There are 2 nested groupings, the coarsest first. Each group lies inside one group of the grouping before and may be the whole of it. The rows also spread widely along 5 directions, which tell nothing about the answers.
In the rows, zero is written as 128.
Known rows, each followed by its group in each grouping:
[ 92 155 111 138 171 155 139 127 153 121 100 191 142 143 114  95 127 111
  77 152 157  64 124 105 121 105 179 144 180 179]  Q990 Q30
[ 84 127  97 130 112 154 140 165 137  56 121 158 147 131 102 134 131  99
  80 190 170 123 144  84 151 164 182 141 183 179]  Q38 Q618
[115 174 121 122 152 162 109 164 168 163  78 216 147 130 112  59  81 152
 117 137 142  55  85 144 121 130 157 107 171 185]  Q990 Q883
[101 146 108 137 130 169 118 178 143  79  98 181 138 128  95 107 100 134
 105 159 153  79 108 130 130 179 141 100 170 209]  Q38 Q566
[114 125 113 119 114 122 159 115 140 132 114 164 133 122  79  97  96  73
  99 145 161  90 141 145 101 139  95  80 183 196]  Q595 Q251
[ 96 157 101 122 161 153 125 155 144 123 100 181 146 154 131 118 111 139
 109 159 146  72 126  90 120 129 175 139 162 155]  Q717 Q861
[102 160 100 101 140 131 116 146 143 138  96 172 139 152 129 114  84 131
 125 140 131  77 129 120 101 119 162 120 163 158]  Q717 Q708
[ 97 158  88 117 124 184 120 186 149  91  86 163 158 120 100  88 105 153
 108 145 148  95 104 104 145 167 161 141 159 192]  Q990 Q993
[105 147 128 117 116 132 138 145 171 170  93 181 120 137  90  82  98  96
 118 154 166 106 126 137 117 150 142  81 193 179]  Q595 Q478
[ 86 133  97 132 140 162 128 151 134  75 120 173 142 152 108 131 113 113
  82 176 164  87 131 100 130 144 170 131 181 183]  Q38 Q117
[115 128 119 139 131 136 144 149 142 135  94 167 138 119  83  82 103 102
 110 135 158  78 110 156  92 162  93  78 186 220]  Q595 Q766
[104 149  84 111 121 175 112 194 119  69 104 153 168 125 115 113  87 150
 100 154 149  85 101 119 124 155 144 131 158 191]  Q38 Q618
[102 160  85  89 114 173 105 197 132 100  97 159 159 128 124 111  71 158
 120 154 151 101 111 113 134 150 165 124 161 174]  Q38 Q618
[116 133 100  90  95 119 125 114 124 126 132 169 129 153 110 114  69  98
 117 147 158  88 132 147 109 133 106  81 184 175]  Q38 Q117
[ 85 132  94 155 144 174 133 177 134  46 113 171 149 137  90 126 130 114
  76 183 166  87 128  91 143 165 175 137 183 206]  Q38 Q566
[115 157 101 109 143 165 110 173 123 104 101 173 154 134 122 103  76 144
 106 149 146  68 100 126 105 140 147 117 165 190]  Q38 Q618
[122 139 120 151 121 139 130 147 126  84 113 178 144 121  95 108 110 103
  87 153 143  66 103 150 106 167 111  89 178 217]  Q38 Q618
[101 139 110 144 154 176 142 166 146  96  84 171 145 118  73 101 120 119
  84 161 151  78 111 122 112 155 142 123 171 210]  Q595 Q251
[111 149  97 115  97 146 121 175 149 105 100 158 147 128 103 114 106 142
 142 153 144 101 117 120 137 188 125  99 150 177]  Q717 Q861
[ 73 163  94 115 159 179 131 176 159 114  88 181 150 142 116 100 120 144
  95 167 161 104 128  66 154 130 223 173 174 156]  Q990 Q993
[101 148 120 125 166 135 140 126 147 163  99 185 132 155 111  91 104  88
  88 157 160  79 127 118  94 104 151 117 193 175]  Q595 Q478

New rows, each followed by its group in each grouping:
[ 83 164 101 100 139 144 118 170 167 137  96 174 133 150 121 121  96 135
 130 160 143 110 142  99 133 139 202 133 170 141]  Q717 Q708
[108 145 104 111 123 122 135 129 141 139 115 173 133 150 123 118  97 107
 127 153 149  84 140 118 115 137 138 101 166 154]  Q717 Q861
[101 135 129 157 157 148 153 133 154 112  96 186 130 122  73  99 126  87
  72 162 158  77 127 121 106 151 137 108 190 202]  Q595 Q251
[103 160 110 109 145 144 132 132 153 154 100 192 136 139 123  86  93 117
 101 144 151  76 125 116 125 119 171 129 183 165]  Q990 Q993
[ 90 133  73 116 111 164 138 165 130  68 117 137 166 122  96 109 117 117
  96 160 159 104 127  97 147 158 141 146 168 189]  Q990 Q993
[113 155 109  97 113 144 116 161 141 133 106 184 138 131 127 102  71 129
 120 150 152  91 116 135 121 141 153 102 177 171]  Q38 Q618
[106 151  94 113 145 175 120 185 139 118  84 155 157 140  98  93  96 138
 110 154 155  90 107 118 111 142 148 128 169 187]  Q595 Q478
[104 135  78 117 122 140 139 147 115  84 124 141 157 151 124 136 112 116
 111 165 150  88 137  98 123 140 129 129 154 162]  Q717 Q861
[ 95 173 112 118 186 161 123 133 163 153  84 207 139 150 135  82 101 143
  87 141 152  57 118 103 115  86 199 144 180 165]  Q990 Q30
[100 145 131 120 126 131 148 133 170 156  96 187 122 122  81  93  99  92
 101 157 163 103 140 127 119 149 147  87 192 181]  Q595 Q251
[112 141 115 105  93 128 135 155 158 146  98 163 130 130  85  86  92  96
 129 149 162 114 125 143 120 164 112  76 183 188]  Q595 Q478
[ 91 151  80  85 132 173 109 169 127  98 111 167 156 156 125 121  73 149
 113 158 159  93 122 100 131 128 171 139 166 164]  Q38 Q117
[ 77 135 105 159 150 169 139 169 151  60 110 187 137 140  90 124 133 102
  71 192 171 102 139  80 147 165 197 137 191 188]  Q38 Q566
[ 91 140 101 113 117 126 148 120 150 126 120 169 136 134 102 102 110  91
  99 155 161 110 143 108 141 140 154 122 187 167]  Q990 Q993
[111 155 124 130 118 120 127 130 161 152 108 191 123 138 111 103 107 115
 134 153 148  83 130 134 118 159 138  78 175 166]  Q717 Q861
[ 94 164 114 121 159 171 109 177 148 115  90 194 137 135 125  98  94 146
  95 160 155  82 110 107 122 137 201 131 182 177]  Q38 Q618
[ 80 143  92  97 144 159 134 168 152 137  96 159 147 153 113 109 105 109
 101 171 171 120 140  84 129 120 187 147 188 160]  Q595 Q478
[ 85 138  76  93  91 152 136 157 156  90 113 141 156 132 107 112 112 118
 115 160 172 135 149  90 165 153 166 132 168 166]  Q990 Q30
[102 142  71  89  97 139 116 176 128  87 110 127 161 138 110 129  80 140
 141 142 134 109 135 119 124 157 127 116 146 168]  Q717 Q708
[116 156  94  97 103 143 116 162 141 129 103 160 148 140 121 108  81 144
 149 137 141  95 122 126 124 154 122  97 150 161]  Q717 Q861
[ 92 162  74 112 179 200 115 185 132  99  86 177 183 154 128  93  96 168
  85 159 152  64  99  77 132  98 200 181 162 167]  Q990 Q883
[117 140 105 146 131 134 134 149 124  93 109 164 148 138 106 119 117 121
 112 155 143  62 114 128 107 159 110 105 156 190]  Q717 Q861
[106 162 102  70 105 145 110 160 151 149 113 180 137 136 132 102  59 132
 131 147 155 107 125 123 120 136 166 103 178 154]  Q38 Q618
[105 127  77 108  98 143 139 142 131  79 119 136 165 131 104 111 108 109
 102 144 162  94 133 115 137 138 120 121 165 188]  Q990 Q30
[105 136 105 148 165 140 146 115 130 109 123 181 153 153 108  98 123  86
  63 166 157  57 123 110 117  97 152 141 184 181]  Q990 Q883
[116 160 105 133 142 151 107 180 141 106  77 166 148 129 102 102  99 157
 130 137 125  61 102 143 104 164 135 106 155 191]  Q717 Q708
[ 90 133 112 132 156 153 147 147 149 119  96 168 140 132  95 101 126  98
  90 159 173 101 133 105 111 138 155 125 193 193]  Q595 Q766
[ 93 140 100  90  96 144 124 152 152 111 117 176 132 145 108 120  84 117
 118 162 164 112 137 112 146 156 162 105 183 166]  Q38 Q117
[114 128 110 127  74 109 146 133 150 109 124 156 134 127  91 120 113  92
 135 159 156 106 140 134 129 188  93  66 166 184]  Q717 Q861
[100 131  98 149 112 142 132 169 146  56 106 145 146 129  86 132 134 115
 107 170 139 100 134 116 132 184 138 118 162 193]  Q717 Q708
[ 93 134  99 140 159 187 134 188 143  86  82 151 161 127  89 100 125 131
  95 161 163  84 105 105 114 163 151 140 176 213]  Q595 Q766
[101 141  78 100 121 132 134 134 128 121 123 154 145 160 131 134  93 117
 123 164 156  97 147  93 120 122 146 128 160 140]  Q717 Q861
